Each cloud of rows lies close to a flat space through zero, with a little noise off it, and is much wider in some directions of that space than in others. After each cloud: how many dimensions does that space have?

[[-16  11 -17  10 -30  26 -12 -36  -4  -1  18  22 -24 -43  21   8 -39 -25
   77   5]
 [  1 -10   8   0   2 -24   8  16   3   1 -13 -24   5  15  -5 -24  18  30
  -35  -2]
 [-19  -1  -2   2  -6   8  -9 -15  13   3  -4  -4  -8  -9  15 -10 -11  -4
   22   2]
 [ 28  10   2  -4  19   1  22  26   0  -2  -8  13  13  23 -23  19  17   7
  -36  -9]
 [ 22  10  -8  -3 -17  -7  -2  -2 -10  -3  14   7  -5  -1  -5   2   0   4
    1   9]
 [ -5 -10   0  -6  -6  -8 -17  -4   0   0   5 -12   4   0   9  -8   9  -1
   -2   8]
 [ 23  35 -14   4  -5  24  21  -4  16   0  -4  36 -14   0  -8  17 -18   2
   18  -6]
 [-12  -7   3  -3  -5 -10 -14 -10   9   4  -1 -17  -2   3  10 -19   1   4
   -3   8]
 [-22 -25   4  -1  -9 -12 -18  -2  -9   0   3 -25   4 -13  14 -16   7   0
    9   6]
 [ -8  12  -1  11  10  28  13 -12 -10   1   7  29 -10 -23  -5  27 -34 -30
   37 -12]
 [ 15   5  14  -1  31  -5  19  18  -5   1  -5   6  10  23 -26  14   5  -1
  -43 -10]
 [ 15  15   1   5  23  19  26  14  -5  -2  -4  29   3   4 -20  32  -7 -12
   -4 -17]
 [-38 -35  23   1  27 -17  -5  14   9   5 -26 -42  17  14   8 -27  21  13
  -36  -9]
 [-19 -17  14  -2  14 -14  -8   0   7   4 -10 -25   7  11   5 -18   8   5
  -25   1]
 [-18 -28  31  -8  50 -20  -9  14   0   5 -10 -31  25  33 -11  -4  22 -11
  -68  -4]
 [ 14   5   0   1  -1  -5  10   8 -10  -2   3   5   0   3 -11   3   1   7
  -10  -2]
 [  6  10   3   2  16  12   9   0  -1   1   1  17   0   5 -10  20 -10 -15
   -3  -6]
 [ 19   7  -7   0 -19  -9   7   7  -9  -4   6   4  -5  -3  -5  -3   3  15
    2   3]
 [ -2   8   4   4   7   2  10  -1   9   3  -8   2  -6   5  -4  -5  -8   6
   -6  -5]
 [ 11  -6   0  -1   3   1   4  13 -22  -5   8   7  10  -4 -10  17   7 -10
   -3  -3]
 [  8  20 -18   9 -26  17  14  -9   0  -3   2  24 -19 -24   4   4 -21   7
   47  -3]
 [  8   3   5  -4  15   0   1   4   0   1   2   5   6  13 -10  11   3  -9
  -20  -1]
 [-20 -17  24   1  38 -10   7  12   4   5 -17 -20  12  20  -9  -7   7   0
  -42 -12]
 [  3  -4  -2  -4 -12 -16   0  10  14   1 -14 -19   3  12   6 -25  20  32
  -17   5]]
 : 6

[[ 24   9  18 -52  -1  -9   7  26   2 -35   6 -18  -3   0  -5  -3  -2   0
  -31  25]
 [ 11  -3  15   7  -5   6  -8  -1  14  32  12 -51 -16 -15 -38  18 -46   0
  -22  66]
 [ -2  -8 -17  68  11   2   8 -39 -20  31 -13 -38 -27  -1  -1   5   4  10
   39  22]
 [ 25   4  13   4  48  43 -14  18   5  -3  10 -23  13  34  14   8 -21  -9
  -24  53]
 [ -8 -12  18  53  -3  15 -51 -13  51  22 -20   6 -18 -14  -5  52 -23   5
   56 -21]
 [-36   3  12  58  11  27 -16 -38 -13  76  25  17  28  21  33  22   2  22
   43 -22]
 [-18 -22 -39  38 -11 -33 -30  21 -59  43 -18 -83  19  13 -13  49 -12   6
  -28  32]
 [  3 -17 -10  25 -17  14  33   8 -16 -30  16 -35 -10   4  -3  -9  -3  13
   10  26]
 [ 21   1  21  10  33  53  15 -31  18  15  21   4  13  11  32 -39 -28  -9
   -4  56]
 [ 32  17  57   0 -48 -12 -10 -49  33 -19  32 -12 -24 -25 -34  24 -10   7
   42  22]
 [ 18   9  67 -15 -11 -31  -2 -55   1   0  42  29 -26 -23  37  -6   8 -39
   11  31]
 [ 30  23  16  43  27  59 -42 -65  19 -11  26   3  28 -13 -19 -19 -25 -19
    9  10]
 [ 27   2 -35   6 -16  -3  28  -4 -52  18  17 -40  20  13 -15 -14  -6  -2
  -53  49]
 [ 11  15  55 -45  24  10  -5   4  14 -14  11 -17   3  -2  29  -2  -8  16
    6  25]
 [-52 -37  -3  40 -12 -44  28  -8 -22  10  -5  -4 -45   6  27   6  29  -5
   55   2]
 [ 43  29  39 -54  33  38  29  17   6   6  25  63   3  -4  63 -24   1   2
  -37 -17]
 [ 70  51  38 -67  16  30  30  36   5 -10  16   6  -1  23  20  20  11  49
  -22  -6]
 [ 45 -35 -85  78 -27  -3 -51 -31   3 -21 -73 -31  32   6 -27   7 -26 -46
   -4  35]
 [ 56   6  41 -54 -19  23 -24  -5  60 -33   4   1   2 -68 -18 -17 -67 -22
  -45  34]
 [-44 -28 -46  20 -22 -15  37  35 -64   5  12 -15   5  -8  15 -10  17  14
  -16 -37]
 [-18 -36  -2  36   9 -13   5   0   1  -7 -17 -30 -30   4  17   4  -5 -15
   27  41]
 [  7 -26 -39   4 -76 -65  -1 -43 -38  -6 -19 -49   7 -58 -33 -23 -17 -25
  -27  31]
 [ 37  -8   8  -8  12  24  -1   7  13  13 -16 -27   6  -4  23  -1 -38  -2
  -27  59]
 [ 26 -10  27   3   0  -1 -23  -1  14 -19  12 -13 -30 -50  -4   8 -34 -32
  -19  25]]
 : 13

[[  1 -31 -14 -41  11 -25  -2 -47   1 -10   7   1 -43 -29  -5  11 -55 -12
  -21  24]
 [  4  29  12  32  17   8 -25  16 -13  30 -37  -8  50  30  -3   8  -5  15
   19 -22]
 [ 16 -35  13 -16   3  22  31  -4  17 -13 -23  -8 -22   7 -19  14 -11 -12
   12 -11]
 [ -9  34   2  30 -19  -5  -5  32 -13  -5  28  25  29  -5  27 -28  56   9
  -10  11]
 [  9 -38  24 -38  -2  41  43  -9 -17  -8 -17 -27 -21  15  12  -8  29 -13
   15 -16]
 [  4 -17 -17   1  18  -1 -22 -22  11  -3 -13   4 -21  -1  -7  22 -34 -16
    8  -9]
 [ 26 -77  66 -30 -11  11  62 -28  11 -46  22  14 -37 -21  19 -64  47  22
   -2  13]
 [  8  22  21  26   0   9  24  43 -12 -11 -11  27  34  -1   0 -19  32   5
   -4   8]
 [  6 -37   0 -39 -23  -5  10 -36  -4 -33  30  18 -39 -26  45  -8  39 -20
  -20  31]
 [  9 -10  30   7 -16  19  12  10  19  19  -7 -29  19  28  -9  -4  23  27
   27 -28]
 [ 18 -29  21  22   0  58   9   6   3 -16 -21   3  -1  36  26  -7  65 -15
   46 -40]
 [  8 -26  20  -8  -6  45  27   6 -11 -13  -6  -7 -11  21  24 -18  57 -12
   22 -21]
 [ 12 -31  27 -24 -19   8  30 -11 -11 -32  19  22 -14 -16  40 -27  57  -7
  -11  24]
 [-10  37 -18   7   6 -19 -44  -4 -12  37 -13 -18  32  11   3  30 -30   6
   -4   1]
 [  7  -3  27  -1   8  -7   9  -5 -22  -3   1   7  13  -6  12 -30   6  16
   -8  11]
 [ -6 -10 -27   9  17  16  24  17  15 -26   6  12 -40 -10 -36  -8 -21 -25
    5 -14]
 [  7  16  39  -2  -7 -15  15  11 -17   7  -3   3  36  -5  10 -17  15  25
  -17  23]
 [  3 -43   5 -30  -1  12  29 -22   9 -18  10 -16 -49  -7  -7 -15  -6  -7
    5  -8]
 [ -8  14  16  -4  -6  -1   3   4 -19  20   9 -24  18  10   6 -25  12  25
    2  -8]
 [ 11 -34  -4  -5  10  16  -6 -24  12 -16 -10   7 -27   2   9   8  -1 -17
   12 -11]
 [-10  19 -11 -12  -5 -14 -16  -8 -16  15   6 -10   9  -2  13   8  -7   0
  -12  12]
 [  7  10  25  16   3 -19 -22  -8   0  22  -6  -5  32   7   2  -8 -10  34
    3  -2]
 [-17  49 -26  32  -3   6  10  61  -1  -2   6  14  18   0 -25   1   8 -13
   -4  -2]
 [-21  50 -19  21  -5   0 -10  37 -11  22   7 -11  29  13 -13  -2   7   7
   -2  -9]]
 : 8

[[  1  23   9 -17   6  18 -17   9  11  -4  16 -25  -9 -20 -47  23   5 -62
   -5 -35]
 [ 29 -19 -29 -45  42  25  -8 -11   6 -14 -20   5  -6  -1 -11   1 -17 -29
   -4 -28]
 [ 52  13 -50  49   8   4 -22 -16  10 -29  27  11   8  45  23 -35 -41 -19
   -7  46]
 [ -2 -13  63  22 -37   7  10 -56   2  -8  43 -12 -33   1  65 -23 -31   7
   42 -28]
 [  0 -10   3  -4 -36 -15  -1   2 -16   2  34 -15 -33  -7  -3 -10 -13   7
    9   1]
 [-24 -14  17  34   3  19  10  -6  14  37 -36  27   2  21 -36 -23 -35  16
   19  -8]
 [-15  24  -6 -50  -6  27 -21 -10   6   3   4  35  -7  -6  13  27  27 -11
  -10 -23]
 [  7  -4  -8  25   2 -12 -23   7 -25  -6  24  16  -6  24   9  -6  -4  27
  -18  36]
 [  7 -16  -2 -13  34  -5   2 -23   7   8   7 -27  -2  19  24  32   0 -34
   -5 -27]
 [-67 -18  25 -40   9  19  12   0   1  28 -67  -3   2 -10 -14  18  16  24
  -14 -37]
 [  4 -28   5  19  13  12  13 -10 -12   0 -21  -6  -1  -1  10 -14 -11  19
    5  19]
 [-29  19 -20 -21  -9  26 -21   5 -13 -34 -19  47   9  -6 -12  26  31   3
  -16  11]
 [ -5  14 -34   4 -15  -1   5  13   5   5 -10   2  10   4  -1  -1  18   4
  -17  31]
 [-56   7  57  38 -48  -7  20  -2  -5  21   6   7  -3 -12 -18  13  11  15
   29  -5]
 [ 32  -6 -47 -36  37  15 -31  -2 -12 -37  -8  -3  -1  10  31  -5   0   1
  -40  15]
 [-67 -12  41   5 -13  34  12 -19  11   7 -35  13 -10  -9   2  21  35  21
   -2 -30]
 [ 30  28 -24  14  20   3 -17  -5   0 -13   0  24  36  27  51 -10   6   8
  -20  47]
 [  2 -13  -9  -9  31 -24 -16  29 -25   4  -6  30   8  13 -19   6   9  41
  -23  16]
 [ 30  -6  -7 -19   7  22 -31 -18 -20 -33  24  26 -22  13  29 -20  -9   6
  -16   9]
 [ 18  16   2  20 -26 -15  19  -5  11  27  30 -24   2  -1 -20   1 -28 -52
   37  -4]
 [ 13 -14   6 -18  34  21  -1 -11   2  15  -9 -15  -6   7 -35   7 -20 -53
    1 -30]
 [ 27 -23 -13  -1 -13  14  14 -33   9   6  17  -4 -27  -2  41 -19 -22   3
   25  -3]
 [ 18 -25 -30 -54  20  -9   7   9 -22  -2 -14  -7  -1   5 -16   6   9 -18
  -21   1]
 [ 54   3 -34  -9  34 -18 -13  27 -16 -37   1  -1  25  12 -12 -22   5 -10
  -34  37]]
 : 14

[[  4  14  -8  10  12 -12 -31  -5  16  -5 -42   5   9   0 -11 -19  18   1
  -15  16]
 [  9  -8   1   0 -30   0   7  -7   3 -16  17  -8 -10  -4  -2  -8 -20  10
   24 -26]
 [ -2 -19  16 -22  14 -23 -14 -21  22 -29 -26 -25 -13 -15 -35 -41   1  -2
   23   0]
 [ 27  -8  -4   5   2   6  -6   0  -8  15 -33  25 -12  17 -47   4  -7  11
    5   5]
 [ -5   3  -4  13  -9   2  -9   2  11  -8   0  -6   9 -10  23  -3   1   6
   -4  -8]
 [-37 -21  17  -7 -23  14 -24  -6  -8 -19  13   1  -5   1   5  20  -9  13
    2  -8]
 [-33   2   8 -29 -12 -13 -29 -14  -4 -10   1 -36 -27  21 -41   6   3 -14
   -8   2]
 [  9 -11   0 -10  -6  49  34   4 -26  62  20  -3 -12  42   1  43 -19  -7
  -33 -24]
 [ 33 -11 -28  -4  -3  47  58 -12 -15  14 -17   7   7  34 -16  -7  17   3
   -7 -13]
 [ -3   7   7  11   3   7  -1  -6  -8  -1   5  14  37  11  29  11  10   0
  -24   2]
 [-29   8   5 -19 -11  10  -3 -11   1  -3  16  -6  -4  -7  19  -7 -12  -4
    2  -7]
 [ 14  -5 -14   7 -15   5 -23 -20  20 -14 -19 -26  -2  17  -6 -19  20   4
  -11 -14]
 [-16 -12 -21   3 -26  -2 -34 -11  -9 -52   1 -18  -7  25 -22  12  52   5
   -4  16]
 [ 58  32 -17  23  30 -62 -12  23  19  24  15  -6 -26 -21   5 -15   5 -18
   20  22]
 [  8  -1 -24  10  -6  16  18  10  -2   0   6   4  -5  -3  14   2  15   2
    5   5]
 [ 13  23  -5  -3  -4 -13  12  -6  -5   0  18  18   5  -7  12 -13 -12  -1
   20  -1]
 [ 39   4 -12  30  36 -29  -4  26  25  11 -50  -6   4 -13 -26 -14  17  -1
  -12  18]
 [-14   3   2  -6  -3 -25 -39 -16  28 -33 -15 -21  -7 -22   3 -37  11   1
   15   5]
 [ 44 -17  -8  11  16  11   8 -23   4 -11  17  14  25  11  46 -20  37   3
    5   1]
 [ -7   0   4 -13 -11  17  14 -13 -13   0   3   5   8  13  -7   1 -10   3
   -1 -12]
 [-20  -3   5   7  -8  16 -29  -8  -7  -8 -26  15  19  20  -8  16  10  12
  -26   4]
 [ 25 -39  25   9  -8 -11 -25 -24  13 -31 -33 -20  15  22 -43 -11   3  19
   -4 -25]
 [  4 -11  -4  16  11  -6 -32  -1  12 -22 -22  10   8 -10   7  -9  28  10
    1  21]
 [ 25  -4  26   3  13 -25  24   6 -21   2  23  26  15  -2 -12  13 -24   3
   21   2]]
 : 11

[[ -6  20  10  10   3  -6  -9 -42  -1  20 -10   8 -14   3   7   3   8  18
  -13  -6]
 [ 20 -42 -39 -28   1   2   8  42  15 -23  28 -30  36   3 -19  -9 -23 -37
   17   4]
 [-11   5  16  11  -2 -19 -14   6   2   4 -12  27 -23  23  -5   8  16  14
    1 -32]
 [ -4  16   3   5   2   6  -1 -20  -1   8  -8   1   1 -11   8  -2   0   6
   -6   6]
 [  4  -8 -13  -8   1  -2  -5   1   8   0   5 -10  12   2  -5  -3  -7 -10
    1  -6]
 [-11   3  24  12  -1  10  15  28 -16 -10  -7  17 -20 -13  10   6  18   3
    7  16]
 [ -5  17  17  13   5  -5  -6 -42  -5  16  -3  11 -18   7   6   6  14  24
   -7  -5]
 [ 10 -32 -36 -28 -11  22  15  79  12 -37  11 -34  53 -21 -10 -16 -44 -49
   13  17]
 [  0 -12  12   0  -8  36  45  77 -19 -35   3  -8   1 -31  10  -4  -4 -25
   17  45]
 [  0   0   2   1  -2   2   3   4  -4  -1  -1  -2   3  -9   6   3  -5  -3
    0   7]
 [ -1  22 -14  -4   0  -4 -22 -61   8  22 -11 -11  17  -7   7  -7 -14  11
  -22   0]
 [  0  -7   5   0   2   2  10  23  -1  -9   4   1  -1   2  -2   5   7  -3
    8   2]
 [  7  -4   4   1   7  13  20  10 -12  -6   8  -4  -4 -15   5   0   6  -3
    4  27]
 [ -9   9  -6  -1 -13  28  13  15  -7  -8 -11 -10  20 -30  14  -8 -21 -17
   -6  27]
 [-19  43  36  26   3 -23 -29 -70  -2  35 -34  39 -44  19  13  10  30  49
  -21 -28]
 [ -2  -7  27  15  10  19  37  41 -21 -16   6  14 -30 -10   5   2  19   3
   16  30]
 [ -2  22  25  21  19  -2   9 -59 -17  18  -2  13 -36  -5  15   7  26  36
   -6  17]
 [  0  13  -7  -1   1 -26 -30 -51  15  21  -6   7  -3  21  -3   6   0  19
  -15 -33]
 [  3   8  19  14  13   8  17 -22 -19   6   6   9 -23  -8  13   4  17  16
    1  21]
 [ 14 -26 -16 -11   5  22  32  42  -9 -24  23 -25  17 -23   0  -9 -10 -28
   14  38]
 [  0  17  17  18  12  18  25 -34 -26   9   6   1 -22 -22  22   0  14  15
   -4  42]
 [  5 -15   7   2   4   8  25  37  -9 -19  11   2  -5  -3   1   0   5  -9
   13  14]
 [  3  -5 -18 -14  -6  -7 -18  -4  17   2   1 -12  23   6  -7  -3 -14  -9
   -5 -16]
 [  9 -25 -10 -12  -3   6  15  53   0 -25  15 -13  15  -2  -9  -3  -7 -24
   19   5]]
 : 4

[[ 21 -20  17  22  12 -12 -32  20  10 -14  16 -33   3  34   9  19 -19 -20
    6 -19]
 [  3   4 -26  31 -20  -3 -15 -12  12 -22  -9  -1 -17  17 -14   0  13  -8
   32  -3]
 [ 26 -12   8  23  -3   8 -19  19  16 -27  -1  -8  32   3  26 -17  22 -24
   -3 -25]
 [ 11 -17  -7  32  -9 -36 -17 -32  23   8  32 -12 -37  17  -2  26 -18  -6
   26   5]
 [-13  37   4   4 -58  -6 -19 -35  31 -34 -17  -9 -12  13 -43 -14  31 -25
   23  28]
 [ -2   6  11  -9  13 -11   8  -5   0  14  -7  12  28 -20   3 -11   2  10
   -1 -14]
 [ 21  -8  -1  10   8  10 -21  10   5 -28 -13 -12   3  -9   9   2  44  -3
   17 -16]
 [ 12   0  -4  21  -2  -4 -11  12   9 -24  -7 -11   8   7  23  -6  22  -5
   20 -13]
 [  4 -15  26  -7 -10   6   4 -24   3  15 -26 -22 -16 -46  -3 -29  34   1
   -7  -1]
 [ -5  18   3  29 -23 -17 -20  17  29 -21   5 -12  11  47  -1   4 -11 -36
   20  -6]
 [ 10 -23   2  -7  70 -10   3  17 -25  26   0   8   6 -15 -10  20 -48  21
   -4 -12]
 [-21  16 -10 -18  22   1  28   7 -18  15 -17  24  -8 -12 -30  -7 -46  13
   -6  32]
 [-14  27  -5 -22 -22   4  20  -6   3 -16  17  26   9   6  -8 -11 -27  -5
  -24  48]
 [-10  12  -4  -9 -19   9  30  -4  -4   4  -1  28  31 -13  15 -39 -12   4
  -25   7]
 [ -7  12  10 -21 -24   3   6 -26   1  -6   3  -3  -7 -10 -11  -9  10   6
  -12  23]
 [ -8  32  -8   9 -15 -28   4 -38  -3 -28 -32   6  13   6 -36 -39 -26  24
   32  14]
 [  3  -5 -20  45   4 -24 -19 -14  23   8 -16   3 -18   3 -21   6   4 -12
   48 -20]
 [  0   3  11   4  28   3  -1  44   2   4 -13   0  32   4  13  -3  -9 -18
   -5 -20]
 [  7 -16 -15   4   4  16 -10   9   2   5  10   2 -22  -5  14  31  46  -2
    9 -15]
 [-12 -19   9 -35  12  32  28   6 -19  52  10  21  -1 -36   7   0   0   5
  -51  -3]
 [ -6 -15   5 -18  31  13  33  28 -16  38   2  16  11 -33  36  -6  -6   7
  -30  -7]
 [ 11 -26  33 -25   9  22   9   3 -16  16   5 -11  11 -26   5 -22 -20  -3
  -52   5]
 [  8 -30 -10  18  47 -14 -16   2 -27  17 -21 -42 -61   2 -12  35  -5  33
   45 -21]
 [-12  -4 -25  27  16  -4  12  12  -8  25 -20  11 -17   4  -5  -5 -25   4
   23 -14]]
 : 11
